The first 9 rows are patterns. Each new row is the sum of 3 different patterns, raised or lowered, with some noise. Before adding, each is slid sideways (what falls off one end comes back at the other) and multiplied by a number that may be negative. Names go in the order of the patterns.
Some rows, each with the names of its patterns after it:
[  0  10  12  -1   1 -10 -10  -7 -13 -13 -23  -5   2  -5   4 -21  -5   8
  -9  12  -6  -9 -11 -17  12 -10   8  23  -9  10  -7  -8  -2  24  12  13
   3  11] | tavib
[-10  12   1   2  -1  -7   4   5   1  -5   6  -4  -3  14 -21  -3 -15   2
 -11   5   8 -11  -5  21   1 -17  -2  18   4   5   4  -5  -1  -4 -18   9
 -13  12] | Buvod
[ -2   5 -24   0   0   3   8  -3  -5 -10 -24  -6  13   3   3   2   8   3
   4   1  -1   5  -4 -16   0   0   9   5   9 -14   1  -2 -20  16   4   1
   8  -7] | levit
[ -2   6  -1  18 -13   6 -17  -8 -11  -2   1   8  14  -1   3   8 -22   9
   9  -7  18  14  -3 -11   0   0   1  -6  24  -9  11   0 -32  16  28   7
   9  -6] | besid
[  9  -4  -5 -16 -11  13   4  -8  -5 -29 -15  11   6  -6 -16   5 -10  14
  12 -19  14  -4  20 -25   7  10   1  13  11   1  -1  -4   7  -1  -3 -15
  -5  -7] | Doso
[  6  -6   0  -9   5  32  20  -6   5   6  -8 -12   6  11  -5   9  10   3
  -6  -2   8 -31  -7  -4  13   2 -12   5  11   5  -4   6   4  12  -1   6
 -13  12] | puno
[  6   2   9  10 -15  -6 -20   8  -1   5 -16 -11 -10 -13 -15  -4   9 -16
   0  -6   2   9  10   9  16   4  -4  16   0  13   4   8   9  -5  14 -18
  -2  -1] | vake
[ 17   0  -3  14 -10 -18   0 -10  -4   0   1  12 -17  -8   4  -6   2   4
 -21   4  -9  -6   7   2 -28   6   1  -1   7  -3  16  -5  10  16  18  23
  -5  13] | supi
[ -4  -7   1  -4  -2  15 -18   9 -10  17  40  17   0  -9   5  12   5  -8
   3   5   9   0   0   1   4  -7   1  11 -19   2  -7 -14   8   5  -4  -4
   5   2] | ner

New rows, each followed by the names of its patterns:
[  8  -7  21 -12  -6  -1  19  29   1   8  27  -6   8  30  12  49  -4   4
   3 -13 -12  14   7  -4   7 -30  -8  -8  -8   8 -27   7   6  -2  -7   8
  -8  -4] | levit vake supi
[  2  -4   4  -8  23   3 -29  11   9 -12  -6  10 -18 -27  -3 -11 -16  -1
 -10 -27  -9 -29  11 -29 -38 -34 -30   1 -41 -15  -4   0 -34 -16 -19  -8
 -23 -15] | levit supi ner
[ -5 -29 -40  -5   4   7  18 -17 -23 -34  -5  -5 -11   5 -36 -37  -7 -30
   3  -7 -27   0 -48  -4 -42  34 -12  -9   7 -40 -33 -27 -20  -7 -24   2
   4 -11] | levit besid Doso
[ 28  41   8  25   9  17  14   2  27  20  18  21  37  -2  37 -19  15  61
  22   6  26  31  40  32  10  34  10  35  -2  32  22  34  16  27   2  -3
  22 -11] | levit besid vake
[-30  -8   7 -23   0   3 -18  14 -16  -6  -1 -31  33 -27   9  25  17   7
 -22 -30  -5  -7 -10  -2 -16  -9  -8 -12   6  -3   2  18   7  -4  -8  22
   4  25] | tavib puno supi
[ -6 -11 -20 -16  -6  13   8  -4  -4 -11  14 -15  12 -16 -11  22 -18   9
 -19  37 -11 -23  -1  -3 -16  -4  10 -22 -31 -22  -6   2   0 -14 -15 -22
 -19  -1] | Doso vake supi
[ -8 -19  -1  -6 -20  20   2 -21  -9  -8  -4  16 -27   8  -7   8  -3 -42
 -10  12   4   2 -14 -15  24 -19  12 -29 -41 -44 -16  -5 -11 -22  19  20
  -7 -16] | besid puno ner
[ -2 -20  13  -7 -22  -4  -3 -12  12 -11 -17  12  -6   6 -22   3  11  -5
  39  17   0 -15  22   9  -6  -7 -38 -27  -2 -40   8 -25  -7  -8 -40 -21
 -23 -17] | besid Doso vake
[ -4  -2  22  -3 -29   3  24  20  -2  16  12  19   2   8  10  10  14   8
  29 -11  41  11 -11  -1   0   5   5  -6 -13  15 -27   0 -11   2  11   5
   8  -4] | levit puno vake
[  2  -4   8 -23   2  -3   5  -2   5  31  23   8  21 -28  14  30  10  37
   9  -9   0  26  26  17 -11  16   2  18   2 -24  -5   7  12   1  -6 -28
  33  -2] | besid Doso supi
[-38  -4 -20 -22 -28   6 -25 -11 -24 -26 -28 -13  -9 -21 -30 -32   3  17
   1 -22 -27 -11 -38 -19 -15 -29 -41 -22  -4  -9 -30 -29 -15 -57 -11 -17
  -3 -22] | Doso puno supi
[17 29 23 10 23  4 12 -1  3 10 23 23 26 -9 40 22 13 54 41 18 11 16 34 16
 19 27 25 24 25 10 30 41 26 31 25 20 27 24] | tavib Buvod ner
[ 23   7  17  -8   8  53  27  23   9  -3   2   6  12   5  23  21  -5  -9
   3 -11 -10   8   5  -3 -10  23  -4   7   5 -10  29   8   0  -5   4  -4
  -8   8] | puno vake ner
[-23   5 -13 -32  -2   0  12  -9 -22 -15   5   5  -6   3  -8 -12 -19  -7
  -1  -2 -23  24  -8  12  19 -23   9  29  15  14  -4   0  12  -7  27  -5
 -17  10] | tavib besid ner
[  2 -10  12  -1 -10   7 -18   3 -14   6  17  11   5  22   5  11  14  15
  -7 -35 -28   7  10 -17  -6   0  -6  15 -16  -1   1 -11   3  10  18   2
  -5   9] | vake supi ner
[ 21  13   0 -13   5  -6   7  24   6  34  12   7  -4  15  16   9  -1  31
   2  12  20  -9  10  24   3  -9   6  -4   8  13   2  -4   3 -25  -5  -8
  10   1] | levit besid vake
[ 16  27  -7  -4   6  -2  12 -18  20  14  15  -4   3  -9 -12   4 -20  -1
 -12  -5 -24  -4  -1 -17  -5  21   3 -13  -6  13 -16   6  -9   8   8  -9
 -47  14] | Buvod besid ner
[ 12 -11 -10  20  13  27 -10  25   0   8  26 -28  34   9  28 -38  -8  -7
  -5  -7  10   1 -20   3  -2  10   4  -9  15  -3  45   7   0 -10 -10  24
   4   4] | tavib Doso vake
[ -9   7   5 -13 -10  21   4   2 -28   9   0 -15  -2 -36  35   6  23  10
 -13 -24   1   9  10 -26  -1  -8   1  -9  -7  -7   3  25   2   5  -1 -22
  20   4] | besid Doso puno
[ 39 -33  -1  -8   2   1   6 -28 -12  30   4  16  34  11  25  19  32  23
  11  10   6  32   7  35  21  24  -5  25  33  -6   1  37  13 -10  11 -11
  23  11] | tavib besid puno
[  4  21   2  20 -25  -9 -27   3 -12   2  17  -7 -15  10  -2 -23 -11  13
  29   5   3  -8  -5 -19  -6   8   8  37 -31 -13  -7  -6  -4  -8  -5   5
 -12   0] | Buvod levit besid
[ 29  37  16  20  27   7  29  29   5  43  24  22   0  16   9  13  13  36
  19  28   4 -26  42  50  17  25  19  16  18  12  46 -17  11   9  17  12
  16  16] | besid puno ner
[ 16  16  18  18  31 -10   2  42  -7  29  -4  15  14  39  20  25  38  30
  15  11  26   1  27  18 -13  26 -27   1 -17   6  32   4   9  39  12   6
   2  35] | tavib Buvod levit
[  2   9   1  20   3  13   5 -15  17 -24   9  -5   9  16   5  12  11 -14
  11  -4   4  28 -11  31  39  -6  -9  10  12  17   6  30   2  22  13 -25
  25  29] | levit besid ner
[-40 -23  -7 -15 -21 -16 -31   9   4 -18  14  10  10 -20 -12 -21  -9   2
   4 -29  -7 -22 -12  19  13   9 -15 -17 -33 -25  -1 -13 -14   3 -26 -47
 -37 -22] | tavib besid puno
[  7  20  16 -22 -21  24   6   7  22  -2  -6  -5  20  -9  -8  -5  10  16
   6  28  -4   4 -23  20   6 -36 -29   6  10   8   2 -22  23  -5  26 -29
   6  18] | Doso puno ner
[-27  17   5  23  -4  -9 -25 -16  11  -7 -14 -29  11  13 -33 -18 -33  19
 -17 -25 -13  -7 -29  -4 -25   0 -28  -2 -17   1   4  -7 -16  -9 -23 -12
   8 -23] | Buvod Doso puno
[  2  19  13  14  18   0   1 -13  15   9  17  22  -6 -18 -11  -7  13  44
   2  15  -6  13  27   3  25  10   6  39  12  -2  -4  31   5  -1  -3   3
 -22   4] | levit Doso vake
[-11 -22 -44 -29 -16  -8 -29  -2 -29 -25  -7 -26 -25 -19  -9  11  -9   8
  -4 -27 -16 -10   2   2 -16 -12 -23 -19  13  -8  -2 -35  -9 -10 -38 -12
 -12  -6] | tavib levit puno
[-12  -9   9   0   0  30 -13   3 -10  28   4   3  12  -4   1  -8 -11   8
   0  -6  30  12 -12  34 -16   9  10  37  10 -12  10  21 -31  36  21  -3
  13  -7] | Buvod besid Doso
[ -4   7  12  23   8  17 -15  21  26  23  34  36   7  19  35  13  24  17
 -21  25  10  -7  23   6  19  15  19  37  15  34   7  -4  50   8  17  27
   5 -27] | tavib vake supi
[-45 -28  -8 -11 -30 -39 -19 -21 -19 -20 -30  -4 -25 -21 -21 -35 -19 -35
   2 -29  -9  12 -45  -7 -17 -25 -10  15  -7 -25   0  -5  -7 -16  17 -30
 -15 -17] | tavib Buvod besid
[ 12  19  21  -6 -14  14  -6  -1  10  19  -2  -9   2  17  11  -3  -9   5
 -19   1 -10  15   8  -4  -8  -7  10  26 -10   9  38  11  -7  14 -21   0
  17  10] | Buvod puno vake
[ 20  43  -6  19 -16  15   6  48  27  42  16  12  25  10  32  23   0  15
   1   4   1 -15 -16  18  23  12  18 -22  30  -8  21   0 -31  14 -10 -16
  14 -13] | tavib besid ner
[  0  -7   7 -19  -6  -8 -26  23 -16  -6   6 -41 -27  -4  11   3 -13  -4
   3 -42  28  -2   8  57 -16 -18  -9 -18  19  28   2  18 -14  22  12  25
  25  18] | tavib besid supi
[  1  17   3  -7  -4   4   9  -3  25  -5 -12   5   7 -10  10  40   3   6
  16   4 -12  10 -18   3  25 -11 -32 -20 -16 -12  19 -19 -10  -7  19  -5
  26   6] | besid puno supi
[  3  -3  -7 -10   2   6  28 -14  -9  -3  13 -21  21  -5   1   6  39  -4
 -34 -12  26   3  34  14 -21  -3   4   8  14   4  10  -8  47  -4   6 -12
  16  16] | tavib Buvod Doso
[ 22  57   0   9  24   0  21  20 -12  36  -5  11  26  12   0  13  26  47
  27  14  28   6  19  15  44  30  21  51  22  33  27  27  11  15  26  15
  32  29] | tavib levit supi
[-29 -39 -26 -37 -12 -24 -27  -4 -46 -12 -43 -25 -19 -12  24  21 -18 -31
 -20 -22 -20 -13  -3  22 -10 -32 -27 -10 -12 -28 -13  -4 -36 -23 -21 -29
   8 -17] | levit vake ner
[ -4 -27  -6  -2 -13 -18  -6 -32 -14  -4 -28   9   3  -2 -12  -4  -4 -14
 -10  16 -27  12 -27 -56  17   7  -4  -8  -3  -6  -7   4 -16 -30  -1 -19
 -30  -9] | tavib besid Doso
[ 28  18  12  11 -11  39  20   8  12  -1  -2  22 -30  -4   0  11  29   3
 -14 -29 -10   8  12  32  20   3   3   6  18  -2  14  40   2  -1  31  12
  23  25] | tavib levit puno
[-22 -11  -5  13 -15   6 -24 -16 -13 -19  -4   3  -1   3  -1 -10 -17  -1
   4   6  18  15   2  -9  -4   6   1  -6 -21 -10  -9 -10 -10  -7   1 -29
 -10 -28] | levit vake supi
[  2  16   1   3  11   8  -4  -6  16  -7   0  20 -24   1  -7  -5  -7   4
  -5   3  -9  21  -6 -37  -6   8  -2   8   9 -17  -8 -24 -16  24  -2  18
   5  21] | Buvod levit vake
[-21  -4 -13   5   3  -5  24  -8 -24 -28 -15  -1  -4  -7  14 -16 -31  -7
 -10 -10 -27   5 -11   0   7  -4   7  22 -12  -1  -8  -2  -8  21   3   7
   9 -11] | Buvod levit vake
[ -9   1  10  17   3  13  30  23   7  -2  22   5  -7   8  25  22   4  61
   6  24  15 -11  32  17  10  12  10  12  21 -15  18  11  14  26  -1  23
  -8 -32] | levit puno ner
[ -5  14 -21  11  -6  27  20  23  18   4   4  23  47  18  18  16  14  47
   5   4   8   9   4   9  29  20   6  44  16 -37  22  15   3  41  21 -14
   8  -9] | tavib Buvod levit
[  4  10 -11  26  12   6 -31 -10  32   6  13  24  20  -3   1  36   4  15
  -8  -6 -10  -3   0   3  -9 -14  14  -5   9  -9 -22   0  -3  23  21 -13
   4  -4] | Doso vake supi
[  1   4  11 -29 -11  -5  23 -14  -4   9 -25 -20  11 -14  -2 -15   8   4
   6  42   8  11  -1   8  28  10 -24 -11  27   7  43   2  -5 -12  35  18
   0  30] | Doso puno vake
[-31   6 -11  15  -1 -17   0 -25 -14  -9   5  -4 -11   1 -27  -2 -27  -7
 -22   3 -15 -35 -12 -41  -2   7   0 -52 -23  -9 -37 -11 -11  -7 -23 -20
 -33   1] | Buvod levit vake
[ 42   6   1 -13   1  16 -15   3  12  10  13 -12  10  25  25  35  37  13
  28  27  22  25  15  21  10   0   8   3  -1   8  20  24  15   9 -15  37
  19  11] | tavib levit supi
[-15 -13  22  32 -12  37  20  -3  -4  40  15   9  13  24  18   3  49  14
  20 -14  -7  13   1   9   9  23  -5   2  14   1   7  26 -22   9  34  13
   9  -4] | besid Doso puno
[-23  -3  -1  44  11 -13 -10 -13 -11 -24  20 -16 -21  -1 -23   7 -21   4
  -7  -1 -17 -18   4  -3  15   8   1 -17  -8  20 -11  14   0   0   5  19
   1   1] | levit Doso supi
[ -8  16 -10 -38 -21  -5   0  11 -12  -9 -13 -20   1  16   3  22  -3   7
   3 -33  40  43  15  19  -8   7  27   6  30   2   7 -21  32 -28  -2   4
   7  19] | besid vake supi
[18  4 47  6 27 18 10  0 12 34 20  8 25 38  9 45 32 -3 30 35 18 13 -5 13
 25 16 33 12  2 20 17 11 33 10 16 43  0 31] | tavib besid supi
[-15 -11 -22   1 -11 -19  -2   9 -32   4   6 -21  -2   1  -9  -3  -7  17
 -11 -14  -1 -25   1  27 -23  16 -15   0  29  14 -10 -13   3   3  -2 -29
  -6 -26] | levit supi ner
[ -7  19 -15   9 -19   7  -7 -23 -23 -44 -16   9 -22  23 -30 -26   4 -10
 -15 -11  -5 -24 -20  -9  -7 -31  10 -41 -17  20 -40 -50   8  -2  -2   6
  11  -7] | tavib besid supi
[ -3  40  28  32 -13  36   9 -15  24  14  17  16  18  19  -2   1 -12  16
  12  26  -3   7 -11   1  11  19 -20  17  -7  -5  25   8   3 -11  37  21
  44  47] | levit Doso supi
[-16   2 -36  12  -4  -1   1 -19 -14  15 -14  -7  -8   2   9  15  11 -21
  -8 -12   0  10   1 -26   8  11 -15  15  10 -14 -33   5  14 -12  17  -2
  -7  19] | Doso puno vake
[  6  -1  12 -21  -5  13  -9   3 -13  26  -4   3   4   6  18   8  -2   9
 -10  32 -23  11  15 -12  19  14   9   8  -9   4  -2 -26  25  -5  -2   4
 -36  -3] | tavib Buvod besid
[  5  11 -16 -14   8 -23  -8 -14  23  -6 -20  20   0  -6   0  12  31   1
  -9   4 -10 -23  20  11   0   5  11  -5  -1  13   3  16  19 -37  -9  -4
  -8   5] | besid puno supi
[ 13 -11   7  42  17  24  14  11 -11 -17  41  29  -2  17 -12  -6  35  11
  19 -20   4  -4  56  18 -15  29   8  36 -31  25  14   6   6   5   7   6
  -4  14] | Doso puno supi
[-20 -19   3 -34   8  -4  -9  21 -36   3   2 -20  -6  -3   0 -31 -16 -21
  11 -22  10  -6 -15  11 -13 -30 -15 -14 -31 -12 -28 -24 -30 -15 -43  13
  -6   2] | tavib besid supi
[-15 -21  10  -3  -9   1   5  -8  15   3   8   1  -5   1   1   5  -9  -8
  -5   9  -2   8  12  12  23   9   3   0  19   5 -10 -21 -17   7  -3  -5
  -8  14] | levit puno vake
[34  4 20 20 35 35 21  7 27 10 22 11 20 53 17  9 22 32 45 24 31 21 16 33
 36 46 30 59  5 20 17 12 33 31 23 52 14  3] | levit besid vake
